All groups share one centre, and each spreads out both ways along 13 directions, with some noise.
Known rows, each followed by its group:
[-36.9 6.2 -8.1 -3.3 -31.8 7.2 -1.8 14.3 -16.6 4.1 16.5 -0.1 -21.2 -3.7 -0.4 -8.8 -3.4] | J_10
[2.8 -31.3 -1.9 6.8 4.0 -20.1 -6.3 11.7 -17.6 -14.3 17.6 -13.4 15.8 -8.6 10.9 -2.1 3.2] | J_893
[0.6 -2.9 -6.2 -5.6 -1.8 -9.2 14.5 4.7 -13.5 -7.0 1.0 -4.5 3.7 0.6 -12.6 22.0 13.2] | J_772
[-13.1 -6.7 23.7 1.8 12.2 19.9 20.7 -17.5 -25.3 -9.7 -2.0 8.5 -15.2 6.3 -16.7 -4.1 -13.2] | J_836
[-3.5 -10.3 -35.5 -1.8 4.7 -3.9 18.0 -23.0 19.3 -14.6 -7.3 -10.3 -6.7 -29.6 5.6 -10.4 -35.2] | J_10
[-5.1 -23.9 19.8 -5.2 -10.3 -42.8 -10.5 -14.3 -1.4 -12.2 -3.1 38.9 -9.1 27.0 21.0 13.3 -4.8] | J_10
[-18.2 -21.4 9.9 -13.3 2.3 -12.5 18.5 -37.2 13.6 1.2 -8.6 13.9 -11.0 0.4 18.2 -33.8 -17.8] | J_836
[-0.9 13.6 -8.2 -39.5 9.5 -17.4 -1.0 -11.5 -11.8 -2.8 5.4 25.8 -15.5 -18.8 10.8 2.7 -29.3] | J_772
[2.8 13.2 -8.3 -15.0 -23.3 -10.4 6.7 -13.0 -13.0 -19.0 -10.3 -16.4 21.7 5.0 8.2 7.0 3.6] | J_836
[1.5 -12.7 24.5 7.5 6.1 -9.9 -7.9 -22.9 3.2 -20.5 -2.2 2.9 1.4 16.0 0.8 3.5 4.2] | J_772
[14.5 -0.3 5.9 -23.4 -1.3 -6.6 -12.7 0.6 13.3 -6.7 -4.2 3.3 4.8 4.3 17.1 12.2 -1.4] | J_772
[-0.8 -0.3 10.3 18.3 14.4 -0.3 -6.3 16.3 13.1 -5.9 -6.2 16.9 -26.5 14.2 -12.9 -4.8 13.4] | J_772
[-5.0 -1.4 8.4 -0.9 18.9 -2.6 -2.3 -39.9 -43.4 -20.0 37.6 -3.8 12.3 17.9 -10.2 -4.6 9.9] | J_10
[6.0 -5.4 7.7 11.1 17.6 -6.1 -12.4 -15.6 -1.4 -16.3 22.7 6.7 2.2 -0.2 -4.7 4.7 -5.2] | J_836
[-21.7 48.9 -19.8 -5.0 -16.2 -0.1 -17.7 14.4 2.3 -4.0 -3.0 -12.4 -22.1 -3.8 -7.8 -6.0 15.2] | J_893
[4.9 -4.5 1.6 -26.4 -35.4 -9.9 -34.4 -1.7 -13.4 -3.1 26.8 -21.9 22.0 -21.1 6.3 37.4 -6.8] | J_772
[3.8 19.4 -0.7 -7.6 -15.5 13.3 -32.8 -7.3 12.2 14.4 -17.2 1.6 -27.3 -11.0 -24.1 -6.6 4.8] | J_10
[2.9 -6.7 4.5 -10.5 2.5 19.0 -3.5 -6.7 -0.3 12.5 12.5 -4.7 1.2 -5.6 -5.0 39.0 -18.8] | J_772
[-10.6 -7.5 8.7 -13.7 14.0 -1.5 -3.5 -12.9 24.5 14.1 20.0 27.5 -19.4 -3.3 13.6 -6.7 -17.1] | J_836
[3.9 0.0 3.8 14.1 13.5 0.6 5.4 9.3 7.6 -18.0 -5.8 8.4 -6.9 16.1 0.7 10.0 1.9] | J_893
[10.6 -8.8 -22.1 -17.8 -33.8 19.5 -5.8 -11.0 17.0 14.1 -29.7 -1.7 -24.9 16.1 -30.4 28.0 19.6] | J_893
[-6.0 -0.4 17.3 -5.7 26.7 -13.8 12.7 -34.0 20.8 12.1 -3.7 9.8 -10.2 -19.9 -15.4 -7.6 -3.5] | J_893
[19.1 -3.4 -10.6 -12.7 4.0 13.0 14.0 8.7 10.4 8.0 -6.7 -6.1 11.9 -12.5 -2.3 14.8 -7.1] | J_772
[-14.5 19.2 -17.0 -2.7 54.2 14.0 25.1 -7.7 32.0 -1.1 -4.4 -21.2 -23.2 -5.5 -7.4 -1.2 7.5] | J_893
[-14.6 -37.4 -10.3 19.7 -4.8 -3.6 -2.7 2.6 4.7 -5.1 -22.4 -7.3 -27.5 13.0 -4.3 35.9 -8.5] | J_893
[13.6 2.0 -4.2 -7.6 -41.0 7.4 -21.2 6.2 -9.7 -4.6 -0.2 -9.8 11.2 -19.3 -9.2 2.2 -4.2] | J_893
[7.3 12.3 40.8 -12.2 -37.2 -8.5 -27.2 4.1 -21.4 -17.5 5.0 24.3 -2.1 -6.5 -24.3 -30.9 21.0] | J_10
[-6.8 6.4 13.8 2.4 11.7 -17.8 -12.7 -1.2 -33.9 -2.3 18.2 20.5 -4.0 -1.0 -0.9 0.0 -7.2] | J_893
[25.3 22.2 3.4 -35.8 12.3 -10.0 -23.5 -7.7 -33.2 -14.8 33.7 34.2 3.6 24.0 4.8 18.7 6.5] | J_10
[18.0 -39.5 -19.9 24.8 64.3 1.4 7.9 -3.6 29.2 11.4 14.7 -23.6 3.4 15.7 -11.1 15.4 35.7] | J_836
[7.0 -5.5 45.5 -18.7 -4.3 -31.2 -9.3 -22.6 24.3 49.9 -5.7 19.5 20.0 -4.9 -5.4 1.1 27.1] | J_893
[9.7 -2.8 12.1 14.2 18.2 24.3 -1.3 5.9 0.3 1.1 37.4 23.6 -23.3 -16.6 -56.7 -1.5 14.7] | J_772
[-24.4 2.9 5.6 -7.7 -13.0 -14.0 -35.2 -16.2 5.4 17.1 1.0 -4.5 -19.4 9.7 5.3 -0.1 10.1] | J_772
[-13.6 11.5 1.6 19.6 -21.1 6.0 -12.2 28.2 -41.1 1.0 1.6 14.7 -19.4 -12.0 -17.8 -6.4 -15.8] | J_893
[-21.8 -8.1 9.5 -10.5 -21.7 -9.7 7.1 15.9 13.2 24.7 10.7 -19.3 21.2 -14.7 25.0 -22.9 9.7] | J_836
[-33.1 6.1 14.5 -15.5 -48.7 -5.6 -11.8 -17.4 -35.8 -15.0 30.7 0.4 -3.2 19.0 -4.4 -18.3 20.8] | J_10
[19.4 14.6 -5.9 -2.0 -13.2 -10.7 -4.6 20.6 1.9 -7.5 8.4 -22.6 33.6 -4.7 -7.3 20.6 32.7] | J_836
[-12.6 9.1 12.3 -26.9 -4.8 -4.3 3.1 -11.6 -1.2 -27.0 18.2 9.4 0.9 -1.3 25.7 3.2 -25.1] | J_836
[-35.1 -1.6 24.5 -0.5 -5.7 -18.1 18.5 -10.3 -12.3 -25.0 -6.5 6.2 -29.9 8.5 -25.4 -26.5 32.5] | J_836
[-2.4 0.3 14.1 2.7 -17.6 -7.2 -21.3 15.3 8.2 -9.5 -3.4 -1.0 -14.1 -12.2 -16.1 8.6 10.1] | J_836
[0.9 -5.5 -6.6 29.2 4.3 17.7 -5.3 5.1 -8.2 20.3 29.6 -24.6 7.8 -9.1 -46.8 -18.6 48.9] | J_772
[-15.3 -3.1 5.3 5.3 17.4 -0.1 -7.0 -2.6 4.6 14.1 -9.2 -11.3 -17.1 2.0 -4.9 4.5 8.5] | J_10
[-20.6 0.5 28.8 -0.2 41.5 -4.2 -5.4 -27.0 9.2 -0.5 23.6 -6.7 0.0 4.8 18.7 9.2 -14.9] | J_893
[-13.2 -3.5 7.5 2.3 0.4 -17.1 -6.5 -18.1 -3.2 -14.9 -6.6 5.5 -18.4 -7.7 -4.9 -5.6 -10.9] | J_10
[-0.2 6.1 15.0 -1.4 -15.4 -2.7 -20.2 -8.6 -3.2 -13.4 2.4 -2.4 -5.1 -9.5 -14.4 -4.4 3.1] | J_10
[25.5 -10.2 11.2 -8.0 21.6 -5.3 13.9 2.1 17.0 0.0 -4.2 18.9 2.7 -5.6 -11.7 0.4 9.4] | J_772
[5.3 -11.0 -0.4 -5.0 10.3 -10.2 -0.8 18.1 13.2 3.9 7.6 11.5 1.3 5.8 23.0 1.2 -2.1] | J_10
[16.9 0.4 7.5 5.6 44.5 -6.3 6.5 11.2 -18.2 10.6 0.7 12.0 -2.4 -7.6 -20.7 10.7 8.8] | J_10
[1.1 -4.4 -0.1 -14.4 14.2 -20.9 -10.1 3.0 22.6 3.9 -11.1 5.9 -10.4 14.8 18.5 15.9 8.7] | J_10
[-7.5 -8.9 3.6 -2.2 6.6 -25.4 6.2 -26.5 -21.7 -2.6 16.7 -7.9 4.9 18.2 -31.8 41.5 40.7] | J_772
[-4.2 2.2 12.6 -8.2 9.9 -23.9 23.2 -7.4 -11.8 -28.8 6.1 43.7 -15.6 3.7 -2.7 -30.1 -2.9] | J_893
[-16.1 7.3 -2.1 7.9 -11.6 -32.9 -21.9 -9.0 -14.6 -37.0 -4.5 4.7 -18.1 20.4 5.1 -3.6 9.4] | J_772
[7.8 -10.7 32.1 -26.2 -6.2 -14.6 -12.7 5.3 18.4 7.7 -10.9 20.4 -2.5 4.9 21.1 1.0 -0.5] | J_772
[-4.1 -44.0 30.6 14.6 -2.6 -7.8 0.2 -1.1 11.0 -4.0 19.4 0.0 30.2 26.4 40.9 8.8 -8.4] | J_10
[9.0 -6.1 0.7 3.0 7.9 -7.0 -11.2 -28.4 -0.7 12.6 -1.0 15.1 -12.9 -18.1 -29.1 4.4 -5.5] | J_836
[6.5 2.2 -13.1 -24.2 4.6 30.0 29.7 -13.9 6.2 -20.0 -4.9 -16.9 1.4 15.4 -7.3 15.1 7.0] | J_893
[-3.8 -13.9 21.7 -20.6 -18.9 -6.6 13.2 -12.2 12.1 -31.1 1.8 -30.4 21.0 -7.0 -0.2 39.2 6.8] | J_836
[1.8 -17.8 -3.7 -16.6 -20.9 -5.2 4.0 -12.0 12.4 -22.8 7.1 -34.0 24.5 -3.0 6.8 3.7 18.6] | J_893
[-17.2 -13.4 5.4 4.1 30.3 17.1 14.9 -28.3 -22.5 5.0 8.6 -12.1 -15.6 26.5 -24.7 37.7 12.6] | J_836
[-2.4 -7.5 30.7 0.4 5.2 -28.5 -24.7 -6.7 2.8 -7.6 9.1 20.8 -12.5 8.3 -5.2 -12.1 20.3] | J_772
[1.8 -14.7 -6.9 21.3 9.4 -8.0 -15.5 11.4 19.2 -12.6 10.5 0.9 -12.7 13.4 -4.0 -11.2 24.7] | J_893
[15.6 -21.5 -6.0 11.8 1.6 -14.5 2.2 -29.9 6.7 -36.6 -26.4 -24.2 5.1 -0.8 -21.3 12.0 14.2] | J_836
[36.6 38.4 -14.9 2.5 -1.5 8.3 -19.9 29.6 15.2 -19.4 8.5 22.7 7.4 22.3 7.4 11.6 8.2] | J_836
[21.6 4.6 -3.0 -19.7 1.2 -16.5 -5.3 -16.1 -4.9 -9.2 0.7 21.4 1.5 -0.2 -7.2 -4.7 4.3] | J_10

New rows. What belongs after each?
[-18.1 -15.1 -1.7 26.7 -13.0 -19.1 -35.4 -52.8 -16.5 18.4 31.6 -3.7 -7.3 -25.1 -36.8 18.7 -7.7] | J_772
[31.0 13.9 10.3 -17.3 13.8 -21.7 -17.5 1.1 12.2 -19.4 -12.1 15.6 -4.1 -15.7 -14.4 -15.3 18.8] | J_10
[0.5 7.2 -2.4 20.9 12.5 -22.2 -2.9 21.8 -13.2 -18.1 2.0 12.3 -5.8 -13.7 -5.4 -11.4 -2.6] | J_893
[4.2 -13.5 -15.6 -22.9 -1.4 3.2 -5.8 -0.4 -8.7 13.0 7.4 5.7 -18.2 14.4 -10.2 3.7 22.0] | J_893
[11.6 -9.7 8.5 15.8 18.3 11.4 0.0 -13.9 20.0 6.3 -12.0 19.3 -14.6 21.7 -10.1 8.3 -0.9] | J_772
[-20.7 -25.2 -1.8 10.2 -22.8 -20.7 -6.1 -8.9 3.6 14.8 -18.5 -6.3 -20.8 -28.0 -23.2 0.8 -2.4] | J_893
[11.6 -7.1 -3.2 25.2 12.4 -17.2 -13.6 7.1 27.5 -2.6 -21.5 17.8 -21.6 -6.3 -11.6 10.0 -4.7] | J_893
[-1.7 -3.6 4.4 -8.3 -1.7 -43.6 14.9 3.3 -3.5 -5.9 -12.9 -4.9 15.9 -2.1 4.9 10.6 24.1] | J_893
[22.9 -39.1 13.9 -5.3 8.7 -19.4 -18.9 -10.1 12.9 19.0 -7.0 22.8 -2.9 -7.6 4.6 22.0 -16.5] | J_893
[-10.4 23.4 -8.0 13.8 46.8 -21.1 2.0 -12.1 8.5 -5.7 4.7 -11.9 -8.0 5.8 -11.7 8.6 26.4] | J_893
[9.7 -35.8 -12.0 22.7 -1.2 13.2 -43.4 26.7 -5.3 9.1 8.4 -3.2 -17.0 9.3 4.5 27.4 -12.2] | J_893
[-15.6 -3.2 -2.7 2.3 -8.5 6.8 15.6 2.3 -7.6 -3.2 6.6 4.2 -11.5 0.3 -8.1 0.8 -3.9] | J_10
[-11.3 3.1 -10.7 -34.0 -47.6 -3.2 4.8 8.2 9.8 -6.8 2.6 -6.8 5.9 2.0 15.4 19.6 1.8] | J_10
[-10.5 15.7 17.0 -18.1 11.9 25.0 -7.5 -12.2 6.0 21.7 3.7 2.4 -11.8 -21.1 4.1 7.5 -36.4] | J_893
[9.0 -6.4 20.6 -11.3 6.9 0.2 -12.2 -1.6 38.0 30.1 -3.6 0.4 6.7 2.8 8.5 7.4 12.1] | J_893
[0.6 -0.4 -2.7 0.0 -3.9 12.9 -7.3 -32.8 -26.0 9.8 36.9 9.8 -3.1 -19.4 -38.9 -18.4 2.5] | J_772
[-18.9 -20.7 -14.7 0.0 -26.4 -7.9 12.6 -45.6 -4.4 -10.9 -0.9 -20.3 5.8 2.8 -3.1 48.1 -19.8] | J_10
[2.7 -7.7 7.1 -19.0 6.4 -12.9 3.3 -5.9 -11.6 -30.2 -17.7 8.2 -8.7 -24.0 19.4 -33.0 -34.3] | J_836
[6.6 4.2 -15.9 10.7 -3.5 3.8 1.8 8.1 -13.7 -24.3 7.7 0.3 -4.0 -6.5 -14.3 17.7 -6.9] | J_772
[28.5 -7.2 5.2 -5.3 7.1 7.6 18.9 28.0 -5.2 -29.3 4.0 -3.3 22.5 -3.0 -2.8 14.3 6.8] | J_772
[15.5 -3.4 1.6 -4.5 15.7 -4.2 -2.3 -7.8 19.5 -3.2 -13.7 -7.9 2.3 -8.8 -3.0 13.2 -1.4] | J_10
[9.7 0.8 2.2 -4.3 8.3 -5.9 -8.8 10.5 -2.0 -0.9 -12.7 10.6 -18.2 -11.1 -20.0 -0.3 7.5] | J_836
[3.4 -10.3 11.6 15.0 -25.8 -7.5 -0.8 9.4 -15.9 -10.0 25.6 10.1 12.3 0.4 -22.8 5.7 17.9] | J_10
[6.3 6.7 15.0 19.8 -19.5 -14.9 -13.6 0.6 -2.3 -13.3 -9.6 9.8 5.4 10.8 -10.5 14.9 9.1] | J_893
[19.9 15.5 12.2 -17.4 6.9 -42.0 -21.6 -11.1 31.2 21.4 3.1 -6.5 27.9 -25.5 2.0 -7.3 29.7] | J_893
[-9.0 -10.3 -33.8 37.5 -28.4 -9.6 -18.8 15.9 6.8 -38.3 -1.7 -20.4 -20.6 -18.1 -26.7 -21.5 14.9] | J_893
[25.0 1.5 -2.9 -16.7 13.7 8.6 -0.8 -27.9 3.8 -0.7 12.7 21.7 -3.3 -12.7 -18.3 -21.4 -3.3] | J_772
[-6.9 -12.5 1.3 15.5 -26.9 -11.2 -19.3 -20.2 22.8 -34.2 7.4 10.7 -13.5 -2.6 2.8 -11.5 -17.8] | J_10
[6.7 -10.1 -3.5 -2.8 8.4 -3.0 4.7 -40.4 -10.8 36.0 -4.4 -2.0 10.8 22.2 -17.3 32.3 18.7] | J_836
[-13.2 -3.1 15.1 23.6 -7.5 1.5 -24.5 2.6 6.7 -12.0 19.0 5.3 -20.0 -16.4 -17.3 -11.3 -6.5] | J_836
[-24.8 -14.7 20.1 -25.5 -7.5 -1.0 21.3 -3.6 -35.2 -2.7 -2.4 36.7 -24.5 28.6 13.4 14.4 -20.9] | J_893
[-9.7 4.5 19.3 -16.2 0.1 -23.4 -5.8 -3.8 15.5 19.2 14.0 3.5 6.4 7.3 5.4 -19.5 37.7] | J_893
[-18.9 -19.0 -15.7 0.5 7.0 -16.1 -14.8 -0.2 18.1 20.1 10.2 -29.1 -12.6 3.3 -4.9 -1.6 40.3] | J_893
[7.8 17.3 -5.5 -10.5 -4.6 16.9 -11.7 9.6 -1.4 -9.1 19.8 1.0 -2.9 -7.0 -7.2 -1.6 0.7] | J_10
[-4.1 -0.9 -6.5 -21.0 14.6 -30.3 1.2 -15.3 32.6 11.9 -8.6 -0.9 -10.3 18.3 2.0 10.7 40.6] | J_893
[-0.7 -0.1 1.6 -2.7 11.7 -8.2 -17.9 8.3 4.5 1.9 27.5 -5.3 10.3 0.0 14.2 16.6 1.3] | J_836
[16.1 25.5 16.9 -28.1 -14.8 14.3 -16.1 -15.4 -1.0 4.2 16.9 0.9 21.9 -12.6 -2.4 -7.0 -0.2] | J_893
[-33.9 3.0 12.2 13.6 -0.8 5.5 6.4 -15.3 -9.0 6.9 25.7 -4.0 -18.2 2.4 -37.6 7.9 24.2] | J_836
[3.1 28.5 2.0 -13.4 30.2 -9.4 2.7 -1.0 -2.5 10.7 0.3 13.3 -5.0 3.9 -6.0 5.8 13.6] | J_893
[17.2 -6.5 -7.6 11.9 9.0 11.1 3.2 12.0 -23.1 7.3 -14.0 -30.1 22.2 1.7 -8.0 14.6 11.8] | J_836
[27.6 -17.1 4.0 -6.7 17.9 -2.0 2.6 -0.3 27.8 20.0 -7.9 -20.1 33.5 -17.2 12.7 17.3 -3.2] | J_772
[19.1 -23.3 -5.5 30.7 -40.3 -26.1 -11.0 5.3 -14.8 -25.0 -16.5 4.8 27.6 0.4 14.6 33.1 -31.0] | J_772
[-5.3 5.9 2.8 -32.7 -0.3 8.7 0.1 -9.6 14.0 -12.4 -8.2 -12.8 -5.8 -11.7 18.4 12.3 -25.5] | J_772
[25.0 -2.7 7.9 13.1 14.9 21.8 -16.3 -12.2 22.3 1.0 11.1 10.4 -0.4 7.7 -14.7 -33.0 12.7] | J_10
[28.7 -9.6 11.1 19.5 17.2 -15.4 -31.1 -16.0 24.4 -4.4 -9.9 2.0 1.1 -13.0 -17.2 15.5 -0.5] | J_10
[-26.7 16.5 -10.3 -29.7 17.4 -23.1 14.6 3.2 -15.1 -29.9 -10.1 -20.0 -12.1 11.3 21.1 32.8 1.2] | J_772
[14.1 18.7 -15.0 2.8 8.8 -23.7 -30.7 8.5 17.0 -42.3 10.5 -3.3 -11.5 -31.8 -12.4 15.8 -5.4] | J_10
[26.1 -7.9 -20.0 -16.9 12.3 -11.0 -4.2 -8.0 13.2 0.2 -11.9 -11.5 8.8 -11.3 0.1 24.0 -0.5] | J_836
[-1.5 -37.2 -2.6 13.5 16.3 2.9 23.2 12.7 1.5 -11.5 -9.4 -8.6 -6.2 -6.9 2.9 9.2 -14.9] | J_893
[2.8 1.8 5.0 14.3 6.4 -41.0 -3.1 -6.1 -12.7 0.7 6.5 37.4 -13.0 -22.3 -33.1 -38.3 19.8] | J_893
[14.2 -1.2 5.7 -56.3 -9.7 -3.5 1.0 -41.0 2.6 24.8 -3.9 6.2 6.6 27.7 -6.3 32.7 30.2] | J_893
[-15.8 -10.0 -2.1 -2.2 -4.5 -18.1 -19.3 -18.7 -16.0 34.3 0.8 -18.1 3.8 -5.7 5.6 5.2 2.6] | J_10
[16.8 -2.1 -1.1 -31.9 -16.2 0.0 8.0 0.5 27.1 4.4 -25.1 -13.8 15.6 -17.3 11.5 -2.2 -2.9] | J_10
[-1.1 -10.4 -20.4 15.3 18.7 -25.0 -19.8 -23.5 0.7 -2.6 25.0 -15.6 8.0 -12.6 4.8 -22.7 6.8] | J_10
[3.8 -2.6 -14.9 3.3 14.9 20.7 -6.4 2.5 -9.7 -7.7 12.0 -10.5 -8.2 4.5 -7.8 8.5 -0.7] | J_893
[3.6 8.4 14.1 2.2 -8.9 -2.9 -26.8 9.3 7.3 26.8 -25.4 5.9 -21.9 -21.0 -27.3 -15.9 16.2] | J_10
[28.4 0.5 4.7 -8.7 -11.0 4.0 -19.9 -17.1 3.1 18.4 -4.1 14.3 7.5 -12.0 -14.7 -36.0 6.7] | J_10
[9.4 14.3 0.7 -0.5 0.0 3.7 -4.0 8.8 -11.2 -17.7 10.4 -2.1 6.5 -8.3 -7.4 6.7 -2.8] | J_836
[3.0 3.9 -5.5 -41.4 -1.7 -16.4 -24.8 -8.0 1.3 17.8 17.0 -28.2 20.8 -18.4 20.0 25.5 4.3] | J_772
